The rows come from 4 hidden closed curves, with some noise, and rows from the same curve form a group. Each curve winds through 8 dimensions. The rows are also pushed far along 5 directions, which tell nothing about the answers.
(in the rows, 128 means zero)
Some rows, each with its group after it:
[ 86 125 110 204 146 111 160 152 178 109 113 140  80  76 150 118 101 190
 189 164 128]  Q556
[140 144 162 178 170 103 150  89 135 146 130 124 135 163  63 110 118 158
 122 142 138]  Q682
[152 114 153  63  93 173  78 149  88 162 148 151 155 163 122 113 120 125
  82  55 203]  Q699
[103  79 104  89 119 112 120 123 164 111  89 126 109 120 184 105 138 165
 160 131 167]  Q159
[142 127 152  66  98 159  62 133 100 160 135 125 156 170 109 146 130 101
  73  58 167]  Q556
[143 128 119  99 166 126 131 125 127 116 130 118 150 150  90 127  97  93
 100 151  70]  Q699
[144 154 135 165 155 117 141  99 115 135 162 135 129 127  93 137 132 131
 147 114 125]  Q699
[ 86 125 138 140 119 150  99 182 125 166 156 151 102  81 133 157  75 132
 128  77 130]  Q159
[ 88 107  81 131 104 114 138 112 185  54 117 141  97 112 150 130 116 151
 170 177 105]  Q682
[152 154 154 185 150 114 147  83 127 139 147 128 135 153  94 126 138 155
 132 146 155]  Q159
[162 116 132 130 127 113  98 101 120 127 109 135 153 174  91  65 145 165
 113  95 197]  Q699
[113  95 103  48  78 163  74 149 146 141 128 128 132  96 167 125 119 126
 136  82 126]  Q682
[ 94 132  89 121 107 125  76 112 153  94 168 164 120 113  83 168 102 131
 148  87 112]  Q159
[128 155 138 162  97 180  79 155 111 177 183 138 125 101 103 182 102 104
 123  63 131]  Q159
[105  77  95 102 124 108 143 112 155  95 122 142 120 115 145  84 108 158
 142 144 127]  Q699
[123  85 109  90 136  79 134 108 119  87  86 139 135 169 128  85 154 134
 118 134 170]  Q699
[ 78  76  98 107 106 106 153 137 151 120 101 143  93  91 182 101 148 178
 191 121 186]  Q682
[145 128  81  76 134 110  85  83 157  74 137 152 144 155  80 143 110 100
 122 151  95]  Q556
[139 132  77  83 112 163 105 168 159 108 101 103 125  94 154 148 115  74
 142 166  50]  Q556
[ 87 155 118 201 158 119 157 150 159  97 118 112  81 102 148 140 120 163
 193 144 107]  Q682
[171 161 138 138 153 149  89 136 101 158 161 138 151 132 118 155 125 105
 126 108 130]  Q159
[112 137 111  87 146 120 125 103 156  78 128 121 136 158  82 146  99 102
 117 163  50]  Q682
[130 169 151 204 196  72 176  75 123  92 129 110 114 163 114 138 151 135
 149 178 104]  Q699
[123  92 136 122 103 135 148 136 141 174 104 128 122 107 154 102 141 160
 147 140 179]  Q682
[120 120  76 140 121 119  82 126 170  92 151 181 124  89  80 138  93 143
 154 110  98]  Q682
[120  93 116 141 112  89  99  90 142 106 115 154 133 153  85  74 124 169
 120 106 175]  Q699
[138 124 132 180 132 107 129 115 142 140 116 155 133 142  66  93 128 174
 140 128 180]  Q556
[115 110 116  68 155  94 153  94 156  87 113 141 131 153 114 131 109 123
 113 188 100]  Q159
[138 169 123  85 146 151  69 136 115 110 174 135 151 136  97 181  96  73
 104  97  44]  Q556
[172 156 176 112 144 155  94 145  80 184 134 110 159 171 105 139 128  97
  61  80 160]  Q556
[158 105 117  75 103 114  78  85 133 113  99 132 164 181  80  84 159 147
  99  78 181]  Q682
[173 118 169 111 136 126 173 106 102 171 113 113 164 158 131  94 164 140
  88 152 169]  Q556
[168 134 104  96 133 137 116 110 134 117 120 114 148 146 119 139 133  77
 121 175  91]  Q556
[111 116 105 131 117  78 136  82 143  76 129 173 141 154  59  91 136 176
 127 137 164]  Q159
[152 145 123  87 147 129 112 114 121 115 133 108 149 146 150 172 126  51
 102 188  50]  Q699
[203 150 181 154 157 128 148  99  84 183 135 112 159 152 157 115 176 128
 106 138 178]  Q682
[132 162 142 203 147 119 138  92 141 129 164 141 123 133  73 142 113 157
 143 136 127]  Q159
[121  95 109  42 122 135 117 173 125 127  98 135 135 111 190 124 126 107
 120 153 127]  Q159
[162 155 196 146 121 155 127 138  69 197 136 100 160 165 116 114 147 121
  64  91 173]  Q159
[ 91  79 104 124  95 110 131 117 152 118 123 166 113 123  80  97 113 170
 142  95 181]  Q699
[158 171 143 204 180 100 152  65 149 103 132 110 130 174  75 137 134 145
 131 169 120]  Q682
[152 160 136 113 172 132 146 112 107 110 141  88 135 153 167 170 134  63
 114 177  63]  Q699
[147 152 156 171 143 125 164 137 118 157 110 118 132 124 116 111 164 156
 144 127 146]  Q556
[133 120 160 131 107 150 151 130 118 144 108  96 116 146 198 104 159 153
 134 128 183]  Q699
[136 156 147 148 161 135 163 131 122 140 131  76 124 110 176 163 129  76
 129 190  31]  Q699
[138  89 106  43  95 171 132 168 116 144 120 106 134  83 243 104 141 110
 140 129 116]  Q699
[121 128 186 158 122 156 183 147 115 177 111  69 114 114 223 117 155 151
 124 136 141]  Q556
[163 126 122  76 138 102 133 100 130 109  93 139 168 171  81  95 168 137
 116 141 143]  Q556
[140 140 136 155 113 144 158 130 128 145 124 114 122 112 156 130 160 138
 155 147 141]  Q159
[142 117 129 105 104 165  75 144 108 162 159 122 144 117 130 135  93  87
  88  86 107]  Q699
[135 129  85 121 113 155  83 147 150 109 153 161 136 111  80 149  82 104
 129 132  88]  Q159
[110 173 150 182 148 169 125 191 104 150 163 118 101 106 138 181  85  92
 131 120  83]  Q682
[121 171 148 204 150 127 142  96 155 117 142 103 113 146  67 144 111 147
 140 125  87]  Q159
[112 126 144 116 103 163 130 165 108 150 118  86 112 113 223 152 155 101
 144 119 118]  Q556
[115 126  76  85 137  93  86  97 162  75 135 184 141 145  20 141 111 134
 147 108 117]  Q682
[135 144 134 107 166 114 136  93 144 122 128 107 137 150 118 134 126 130
 137 151 101]  Q682
[152 120 113  54 106 148 145 116 151 108  88  90 148 145 170 124 162 103
 126 187  90]  Q159
[172 153 135 100 150 110 106 100 120 129 114 144 167 176  56 119 160 130
 119 118 152]  Q682
[128 108  91  97  81 128  75 107 143 112 135 164 135 130  93 126 137 130
 145  96 158]  Q556
[150 157 155 130 161 147 145 138 135 158 129 117 121 115 144 153 125 118
 148 147  99]  Q159
[158 128  94 109 118 129  80 104 134 111 139 148 151 149  59 127 115  99
 116 122 117]  Q556
[112 156 177 195 116 144 118 132  96 164 161 114 109 123 133 133 142 157
 136  40 161]  Q556
[135 158 140 168 175  89 157  97 143 108  99 116 125 172  83 113 155 167
 158 154 154]  Q682
[117 112  94 121  93 130  95 146 133 118 116 143 120 104 133 109 148 143
 162  82 155]  Q699

New rows. What belongs after each?
[161 110 135  67 118 151 129 128 104 122 121 107 149 162 189 137 133  70
  79 178 120]  Q682
[107 173 124 184 164 125 130 141 147 106 135 121 103 123 103 158 110 139
 168 129  96]  Q682
[146 126 116 142 130 119  94 112 134 114 122 139 139 154  85  90 124 154
 128 101 157]  Q699
[156 127 131 141 151  90 159  72 142 114  98 112 142 161  97 105 171 147
 131 146 141]  Q682
[166 168 133  76 151 144 102 110 128 150 139 129 163 158  69 176 129  82
 118 145  96]  Q682
[174 137 113 110 152 114 135  78 148 106 126 127 154 151 109 148 142 101
 120 187  94]  Q682
[191 138 130  93 147 147 142 138 108 152 102  96 156 143 179 134 161  68
 125 207 105]  Q556
[175 158 126 126 144 139 104 104 120 134 145 121 150 152  89 151 125  81
 111 146  99]  Q556
[121  99  75  97 104 121 103 108 174  79 105 146 134 150  66 120 113 127
 130 140 121]  Q159
[146 124 164 165 169  97 198 108 113 136 101 107 119 151 196 106 161 144
 140 211 168]  Q699
[114 117 148 126  93 164 151 156 124 176 143 131 120  83 181 149 139 142
 140 122 142]  Q556
[121 127  86  96 133 120 104 140 152  90 133 164 142 113  58 127  96 127
 118 111  83]  Q556
[129 122 100 115  97 166  64 158 135 128 144 138 130 107 124 125  96 118
 129  83 118]  Q699
[125 139 116 132 134 137 139 143 115 107 154 140 125 116 115 146 108 100
 122 131  89]  Q159
[133 108 138 179 102 150 136 153 124 172 123 125 116 108 162 106 133 157
 143 119 191]  Q159
[103 146 158 143 149 145 131 168 120 168 148 119 107  97 160 170  95 118
 126 124 106]  Q159
[141 142 153 145 122 138 105 133  99 158 147 120 132 124 157 148 134  99
 113 121 123]  Q699
[136 162 156 166 151 145 136 121 116 164 171 135 132 138  49 171  93 107
 110 116 106]  Q699
[126 132 177 208 102 163 119 164  94 208 152 110 108  88 184 126 123 137
 126  86 163]  Q699
[156 121 150 121  92 150 120 130 113 163 128 131 146 128 148  98 151 151
 118 113 176]  Q159
[ 82 114 112 144 114 113 164 116 143  88 141 137  98 107 137 128 116 146
 146 132 111]  Q159
[110 138 137 156 148 146 139 139 143 149 147 115 110 108 132 157  87 121
 141 151  89]  Q682
[125 153 145 194 179  86 137 103 117 109 125 128 122 177  74 127 135 143
 140 121 148]  Q556
[ 99 105 128 101 135  98 126  98 133 100 134 150 128 159  92 103 109 151
 123 117 143]  Q682
[172 168 159 110 164 139 124 108 103 147 157 117 152 148 148 162 136  95
 110 153 105]  Q556
[120 125  84  83 117 151 102 153 149  97 125 112 128  96 157 139 112  94
 146 135  48]  Q699
[166 110 133   5 136 126 105 103 107 129 125 146 181 182 132 145 143  90
  72 151 149]  Q556
[128 114 127  41  79 159  64 154 109 151 145 161 148 114 125 131 126 130
  89  29 171]  Q556
[132 107 101  96 160  81 148 103 146  62  86 122 137 155 133  72 142 152
 128 160 119]  Q556
[ 90 104  84  62  76 169  82 159 170 137 141 144 113  68 154 163  98 118
 164 109  97]  Q682
[114 165 144 194 172 114 131 132 119 131 160 133 118 122  68 162  90 105
 123 126  66]  Q699
[124 100 100  73 107 154 133 165 114 109 120 112 130 118 183 135 120  75
 105 149  93]  Q159
[119 100 123  90  78 180  96 171 133 191 148 144 129  69 150 148 102 110
 130  99 121]  Q682
[ 98 117 133 147 120 148 115 157 147 157 129 117  94  83 191 146 117 151
 167 101 144]  Q159
[160 131 154 150 137 126 146 106 104 141 145 138 142 152 118 133 132 111
  97 152 142]  Q682
[118 175 163 175 141 165 173 153 136 157 122  73 107 118 145 181 125  95
 139 171  58]  Q699
[161 152 179  97 130 142 132 118  96 156 109 100 160 190 100 119 164 114
  87 108 149]  Q699
[111 102 141 209 114 120 135 144 117 136 122 131 106 121 134  58 126 199
 136  73 203]  Q159
[135 107 126 118  97 148  86 143 110 151 153 149 130 103 152 104 115 143
 114  69 171]  Q556
[116 167 161 205 131 153 154 156  92 150 178 119 108  95 143 148 119 127
 132  94 105]  Q159
[157 144 161 156 111 141 152 129 116 171  91  86 124 130 159  99 189 149
 143 118 176]  Q556
[120 161 154 127 125 169 142 160 122 147 127  87 120 126 141 164 128  95
 123 127  78]  Q699
[123 117 101 110 171  77 173 101 154  50  85 117 119 152 169  99 154 148
 163 204 112]  Q682
[114 114 148 159 126 139 166 166 111 145  97  82 106 112 223 108 158 135
 153 137 136]  Q556
[145 131 167 123 114 155 141 120 112 152 125  98 130 157 165 115 147 138
 114 119 171]  Q699
[167  98 121  34 120 164  98 170 113 163  90 108 150 125 221 123 154  92
 122 139 151]  Q159
[181 137 141 134 135 106 102  76 108 139 128 141 159 181  62  93 152 137
 107 106 188]  Q556
[178 121 119  31 111 134 105 110 104 134 119 134 170 146 156 120 177  96
 119 137 145]  Q699
[156 154 149 142 201 107 155 113 115 131 142 138 150 162  87 151 105 113
  99 179 107]  Q556
[105 103 136 118 101 162 124 182 127 154 124 118 118  88 199 117 112 142
 125 108 127]  Q556
[140 128 149 160 138 136 163 162 116 157  95 110 119 118 174  84 158 167
 157 131 175]  Q699
[132 124 139 166 159  84 197  58 154 109 107 110 123 164 107 111 153 157
 146 199 140]  Q699
[138 110 150 145  85 170 156 162 121 176 105  96 119 102 193 130 151 113
 120 144 138]  Q682
[131 153 152 179 111 139 113 118 116 168 167 148 122 111  96 149 130 141
 142  89 154]  Q699
[178 160 141 121 148 160 135 128 108 160 147 104 144 130 162 163 139  80
 128 169 105]  Q699
[ 98 108 152 121  90 146  96 146 105 159 151 146 120 122 126 104 112 157
 119  45 177]  Q682
[153 142 153 155 109 193  94 179  85 200 159 100 130  95 166 129 117 109
 116  56 137]  Q699
[125 114 140  98 127 113 181 110 144 108  64  86 131 171 146  97 173 139
 130 177 138]  Q699
[157 161 165 139 130 145 112  99 119 146 137 100 148 169  87 129 137 128
  99  97 124]  Q159
[127 119 136  74 136 122 144 145 127 129  93 121 130 134 180 125 155 137
 124 140 157]  Q556
[145 121 174 181 152  91 156  89 111 172 131 143 141 149  68  81 144 181
 121 100 188]  Q682
[137  98 103  55  79 140  77 129 112 139 124 142 154 135 103 122 145  97
 107  70 150]  Q699
[134 152 133 175 150 155 135 174 130 144 122  97 107  96 188 143 121 123
 151 144 103]  Q682
